There are 3 nested groupings, the coarsest first. Each group lies inside one group of the grouping before and may be the whole of it. The rows also spread widely along 13 directions, which tell nothing about the answers.
Known rows, each followed by its group in each grouping:
[-40   9  33  -8  24  35  -5  -4  32 -34 -34  39   1  -1 -27 -46  -3   6
  20 -60   4   8 -14 -34   9  -9 -23]  dise zagas Vizo
[-32  38  23  -1  -1  21 -26  18 -19  -9 -23   3 -38 -77 -43  -9 -43 -23
  14 -51  51  33 -10  -7 -24 -49 -21]  dise zagas sib
[-40  -4  37   4 -36  19  15 -23  29 -18  10 -27  36 -12  -6 -30  20 -14
   1 -50  -7 -35  29 -51 -29 -18 -45]  noba munul Vav
[ 29  17  19  13 -22  11  48 -70 -31 -23  29   8  -3  65  18 -32  27 -19
 -32 -31 -13 -26  -1 -10   0   8 -37]  dise Gida Kega
[ -2  -8  57  31  14 -29 -13 -59  10 -52  -4   0  15 -16  -5 -15   0 -20
  13 -28  14  -2   1 -29   2 -62 -33]  noba gora rali
[-20 -30  31  24  51 -24  -4  29  10  26  -9 -42  -7   7  -4   0  30  19
 -25  19   3   4  16   2 -38   0   8]  dise Gida tego
[  7  -1  36  -8  12  -7 -17 -33  -6 -23  10  32  25 -21 -32 -31  16 -15
   7 -25   6  -2 -12 -44   6 -37  -6]  noba Tatus bapa
[-27  15  20  35 -32  12  51 -18  56  24   3 -43  29 -20  48  -7   3  12
   2  26  11 -11  -8  32 -19 -12 -25]  dise zagas Buf
[  7  22  -8  -5 -29 -43  21  34 -24  49  14 -32  -2 -10  -1   3   8 -23
  -3  49   8 -14  11   2   3   4  -8]  dise vofez feb
[-31  21 -12  11  22  -5  24   1  28  -3 -11 -52 -38 -16  24  23 -27  -1
 -30  -9  32  23 -10  45  -5  -9  -2]  dise Gida bezu
[ 11   7  53  18   2 -19   9 -61   5  -7   4  43  21  23   8 -10  -2 -10
  29  34 -23  -4 -34  -3  40  -5 -20]  dise vofez feb
[-50   1   2 -19  -2  -6  35  25   9 -35 -22 -33 -46  30 -32 -27 -15 -29
   7 -15   6 -26  19 -19 -45  -6 -29]  dise zagas Vizo
[-39   2  15 -31  12  46 -15  15 -24   7   7 -12 -45 -19 -47  -5   7 -11
 -16  -8  13  43  -7   4   0  40 -39]  dise vofez feb
[ -7  -2  11 -31  -5   3 -10 -62   3 -64  22 -10  -6 -26 -28 -38  15 -36
   2 -12  31  51 -14  -1  53 -15 -62]  noba munul Vav
[ 18  14  29  11  44 -25 -13  22 -42  -1  -3  25  -9   1 -33 -38  22   9
 -16 -40  20  -7   4 -36  -7 -25 -16]  noba Tatus bapa
[ -2 -10 -27 -26 -12 -27  11 -26  13 -21  10 -38 -11  15  -4 -18  20 -39
 -16   7   1  23  28 -11  43   8  -8]  dise Gida Kega
[  4  30  25  37 -32  40  26 -23 -25  -9   4  27 -15  28   9 -99  24  10
   7 -79  13 -10  37 -45 -37 -31 -36]  dise Gida tego
[ -7   8 -14 -20  54  -6   0 -21  30 -12 -20  47  -4  36   0 -23  -5  13
   5  -3 -19  22 -27 -12  52  12  51]  dise Gida tego
[-53  31  38   6 -13   9  12  37  -5  28 -25   9 -29 -17 -24   0 -42  -2
  40  19   1 -15 -13  -7 -40  -5 -19]  dise vofez feb
[ -6  45 -21 -24 -17  34  32  26 -25  40  14   5  -2  -5  -9 -17  11   8
 -29 -21  11 -15 -16  -7 -27  19  15]  dise Gida Kega
[ 15   7  55  45   1   1   5 -43 -10  12  13 -18  20 -11  18  19  11 -13
 -34 -32  -1 -10   5  -4 -12 -22 -24]  dise zagas sib
[-40 -18  11 -39   3  24  25  -1  -7  -3  17 -10 -34  21 -42 -42  20  -6
  18  60  -3  14 -18   1 -50  23   4]  dise Gida bezu
[ -3  -2  43 -15 -33  17  28 -50 -33 -21  18  14 -16  41 -29 -36  16 -40
  15  21 -23  -4  -1 -20   8  25 -66]  dise zagas sib
[ -2  -1  31 -17  36  30 -21   7 -18  14  18 -20  24 -59 -43  35  24 -11
 -58 -38  28  -2 -40  -2 -48 -16  14]  dise zagas Vizo
[-55  -9   3 -46 -42  41  23  14  43   3  -1 -20  23  -9 -27 -40  28 -17
  15   7 -12  -3  11 -29  12  38 -41]  dise zagas Buf
[-11   6  17   3  37 -41  12  -1 -22 -44 -20 -15 -53  30 -26   0 -27 -33
 -13 -26  19 -19  -1 -10 -29 -32  -7]  dise Gida bezu
[-18 -33  44 -22  12   0 -14 -21   5 -34  13  -7  35 -15 -48 -27  42 -18
  -1 -12   3 -17  -4 -50 -26 -20 -22]  noba gora rali

New rows. What belongs after each?
[-53 -42  55  15  42  -2 -10 -10  28  -2 -14 -11 -24  25 -20 -10   9  14
  17  33 -35  25  25 -20  -3  22 -24]  noba Tatus bapa
[-49 -14  10 -33 -20  58   6 -27  53   1  15   7  30 -17 -15 -39  24   3
  24  10 -19  11 -12 -25 -11  16  19]  dise vofez feb
[-29   2 -10 -18 -21  31   9 -14   7 -20  19 -52 -26 -35 -15 -29  17 -19
 -20 -16  41  40   9  15 -21 -11 -30]  dise Gida Kega
[ 23 -10  23   4  15 -28  -3 -62  -3 -44  18  14  23  32  -8 -44  31 -21
  -7 -38 -12 -10  17 -51  29 -25 -12]  noba munul Vav
[-40 -11 -30 -26  21   9  -1  14  42  22  21 -76  12 -43  -1  29  17   2
 -53 -12   8  12  17   1 -19   8  39]  noba munul Vav
[ 26  24  21  14  -4 -51  27 -27   2  -3  -5   4  29  13  18   7  -4 -27
  -9   2  -3 -33 -15  -5  34 -18 -18]  dise zagas sib
[-10 -22  41 -24   2 -29  -8 -11 -33 -38   7  -1  -3   6 -62 -34  22 -39
  20  12   3 -16   9 -53 -18 -23 -39]  noba gora rali
[  9  20  39  16  16  33 -10 -43 -28  -2   0  53 -22  14  -4 -43   8  11
   5 -22   2  48 -16  -3  40   9 -34]  dise Gida tego
[-14  18  20  -2  -7  55   1 -61  12 -27   5  22 -13 -16  -6 -30  -5 -11
   4 -36  10  50 -16   2  30  -4 -30]  dise zagas Vizo
[-51  22   3  -1 -38  46  24   5   3  12   0 -22 -33   9  -3 -19 -13  -8
  -9 -56 -20  -6  60 -40  -9  24 -41]  noba Tatus bapa
[-38  -5  -3 -31 -27  68  -1 -36  17 -10  17  -8 -17 -18 -25 -45  13 -19
   7 -22  -7  45  20 -24  -2  15  -3]  dise zagas sib
[ -33   15   72    7  -44   25   24  -27    6   -5    2   12   26  -12
   -9  -25    9   -5   25    5   -3  -11  -13  -13   21   13 -115]  noba Tatus bapa
[-28  25   0 -30 -27  38   0  -4   6  23  -2  19  -4 -28 -22 -16 -14 -15
  22   0 -12  24  -2 -21  22  16   4]  dise zagas sib
[-18  27  63  42  -4  44  20 -37  15   6 -12  19  27   4  19   8 -11   8
 -18 -73 -19 -37  -9 -21 -20  -6 -31]  dise zagas sib
[-20  17  23 -24  27   4   3 -13  33 -15 -27  30  34   5  -6  20  -3  -2
 -18 -33  -8  -6 -46  -7  70  32 -32]  dise Gida Kega
[-22  29  32  -4  34  13   4  31 -39  14 -24  33 -31  14 -38   0 -18   6
  -8 -25   3 -11 -27 -14 -23  15 -14]  dise Gida Kega
[-69   5  17 -13 -27  62   3  -9  57  14  -1 -33  14 -70  -3   1  -5   5
   9   1  19  36 -18  16 -19   0 -14]  dise Gida Kega
[ -3  17  30  40 -19 -10  10 -10  25 -13 -14 -28  19 -18  30 -32  18  -6
 -13 -66  32   2  33 -10  32 -27 -77]  dise Gida bezu
[-34  -6  33  26  27 -25  -3   7  12 -12 -14 -33 -33 -21  -9 -10 -12   2
   6   5  26  25  16   5 -11 -29 -36]  noba Tatus bapa
[-24   8  13 -38  -7  29  13 -13   7  12   4  33  15  14 -24 -12   3 -10
  11   6 -30 -13 -21 -33   5  27  18]  dise Gida bezu
[-25   3  29 -18  -1  49  33 -68  -6 -66   9  23 -36  47 -21 -59   8 -15
   5 -19   5  14 -34   5 -10  10 -57]  dise Gida tego
[-18  -7  -5  -6  -3   3  19   1  46  -3  -3 -15  24   7  14 -64  52  18
   1   1  11  26  13  -4  42  20 -39]  dise Gida Kega
[-62  -2  13  -9 -41  24  40  23  24   4 -12 -38 -36   9 -11 -62  12  -4
  37  46   8  26  24  10  -4  34 -82]  dise zagas Buf
[-29   1  22  16  12 -36  11  -7  16  -2 -22 -13 -25   6  -2   5 -31 -12
  27  35  -2   3  -1  -1 -17 -25  12]  dise Gida Kega
[-40  27  19  -6   0  13  36  10   0 -32 -28  23 -34  28 -27 -54 -23  -8
  28 -28   7 -29  -9 -23 -40 -14 -27]  dise zagas sib
[-15   6  26  10  38  -4  13   3   6 -16 -14  -5 -11   1 -14 -14   1   3
 -14 -21  18 -11 -22   3 -31 -19  -6]  dise zagas sib
[-22 -13   7 -17  23  26  36  -3 -19 -10  23 -41 -34  39 -20  -6  29  -6
 -51  -5   4 -17  -7   9 -67  25  -5]  dise Gida bezu
[-38  34  31 -37 -59  65  13 -36 -17  -7   6  37  -6  -7 -34  -8 -28 -40
  23 -33 -20 -13 -15 -40   0  15 -33]  dise Gida bezu
[-49  47  15  15 -23  36  30 -26  22 -32 -32  25 -47  29  15 -31 -50  -8
  27 -57  -3   6   9  -6  29   8 -59]  dise vofez feb
[ -5  37  25  13  -6   8  11 -22 -35   3   0  -5 -38  -5  -1  27 -36 -27
 -22 -30  10  -1  -8   7  -7 -11 -23]  dise Gida bezu
[-24  20 -18 -29 -12   8  11  29  13 -10 -12 -24   8 -11 -16 -19  16 -19
 -33 -71  21 -16  18 -31  13   8 -30]  dise Gida Kega
[-24  20 -11 -27 -32   2  34 -36  29 -32  -5 -11  -8  16   9 -13 -16 -36
   5 -10  -1   0  -2  -2  44  10 -32]  dise Gida bezu
[-61 -29  32 -29  26   3   9  17  -5 -19   4 -41 -37  -5 -56  -6   8  -8
   8  55  11   9 -14   3 -58  10 -32]  noba gora rali
[  7   8  16  26  50 -18  35 -23  13 -12  11   7   8  27  16 -28  17  33
 -20  -4  10 -27 -30   7 -41 -33  27]  noba Tatus bapa
[-17  12  40  -1   0 -24  20  56 -19  22  -9 -37   8 -32 -31   4  13 -11
 -14  15  34 -32 -19   8 -42  -6 -60]  dise zagas sib
[-40   4   4 -43 -17  35  15 -55  42 -47  19 -12  22 -30 -18  -3  -2 -27
  -9 -26   7  -2 -29 -11   8 -11 -18]  noba Tatus bapa
[-26 -14  39  50  11  14  -6 -28  27  11  -9 -13 -26   6  26 -37  12  21
  15  -3  -5  56  42   0  16  -1 -26]  dise Gida bezu
[-12 -20   8  -5  74 -70 -26  40  32 -32 -32  -6  -8 -19 -30 -49  24  17
  14  14  41  40  -2  -6  46 -27 -23]  noba Tatus bapa
[-28   7  57  20  29   7   8 -26 -16 -14 -15  26 -35  33 -12  -9 -16  11
  17  11 -16  14 -12  -6  11  16 -50]  noba gora rali
[ 22  27  36  23  11  -9   9   0 -36  13   8  10  14  -5   2 -20  30  14
 -22 -18  22  -3  -9  -4  20  -3 -57]  noba gora rali
[-29 -10  20  10 -15  47  24 -40  52   5  22 -43  33 -31  21  -5  28   4
 -20  -1   5  13  -9  17 -24  -4 -10]  dise zagas Vizo
[  2  20  25   7  56  -9   3 -23  -9 -38 -13  19 -21   0 -11  -7 -12   2
 -21 -29  40   9 -57  24  -8 -34  -8]  dise Gida tego
[-18  12  31  12 -19  14  -5 -38 -24 -22   4 -38 -45 -29 -11  11 -14 -40
 -17 -24  30  47   9  18  15  -9 -75]  dise Gida Kega
[-32   6  -1 -35   0  -2  47 -30  38 -40 -15  13  -3  62   0 -19 -10 -20
  10   3 -28 -30 -20 -14  29  30 -16]  dise Gida bezu
[-12  13  51  -2 -31  36  28 -48  25 -14   9  13  60   3  10  -8  23 -11
 -16 -44 -11 -41 -28 -21  12  10 -58]  dise Gida bezu
[-22  48  18  -6  17  19  23  17 -41  -8  -9  13 -35  12 -30  18 -37 -10
 -39 -78   7 -52 -14 -27 -49  -8 -16]  noba Tatus bapa
[-17  15   2 -19  21 -26   7  22  28 -15 -31  -4  14  -6 -13   2  -5 -18
 -12 -26  15 -14 -17  -8  45   3 -29]  dise zagas Buf
[ -2   6  33  29 -13  28  33 -91  47 -40  23  -9  40 -12  41 -28  18   1
 -11 -35  21  -5 -31  14 -21 -47 -10]  dise Gida bezu
[-27  17  -7 -20  16  15  15  18  25 -27 -10 -26   7 -16  -3 -30  29  14
 -35 -49  40  17  -6   7  44  21 -77]  noba gora rali
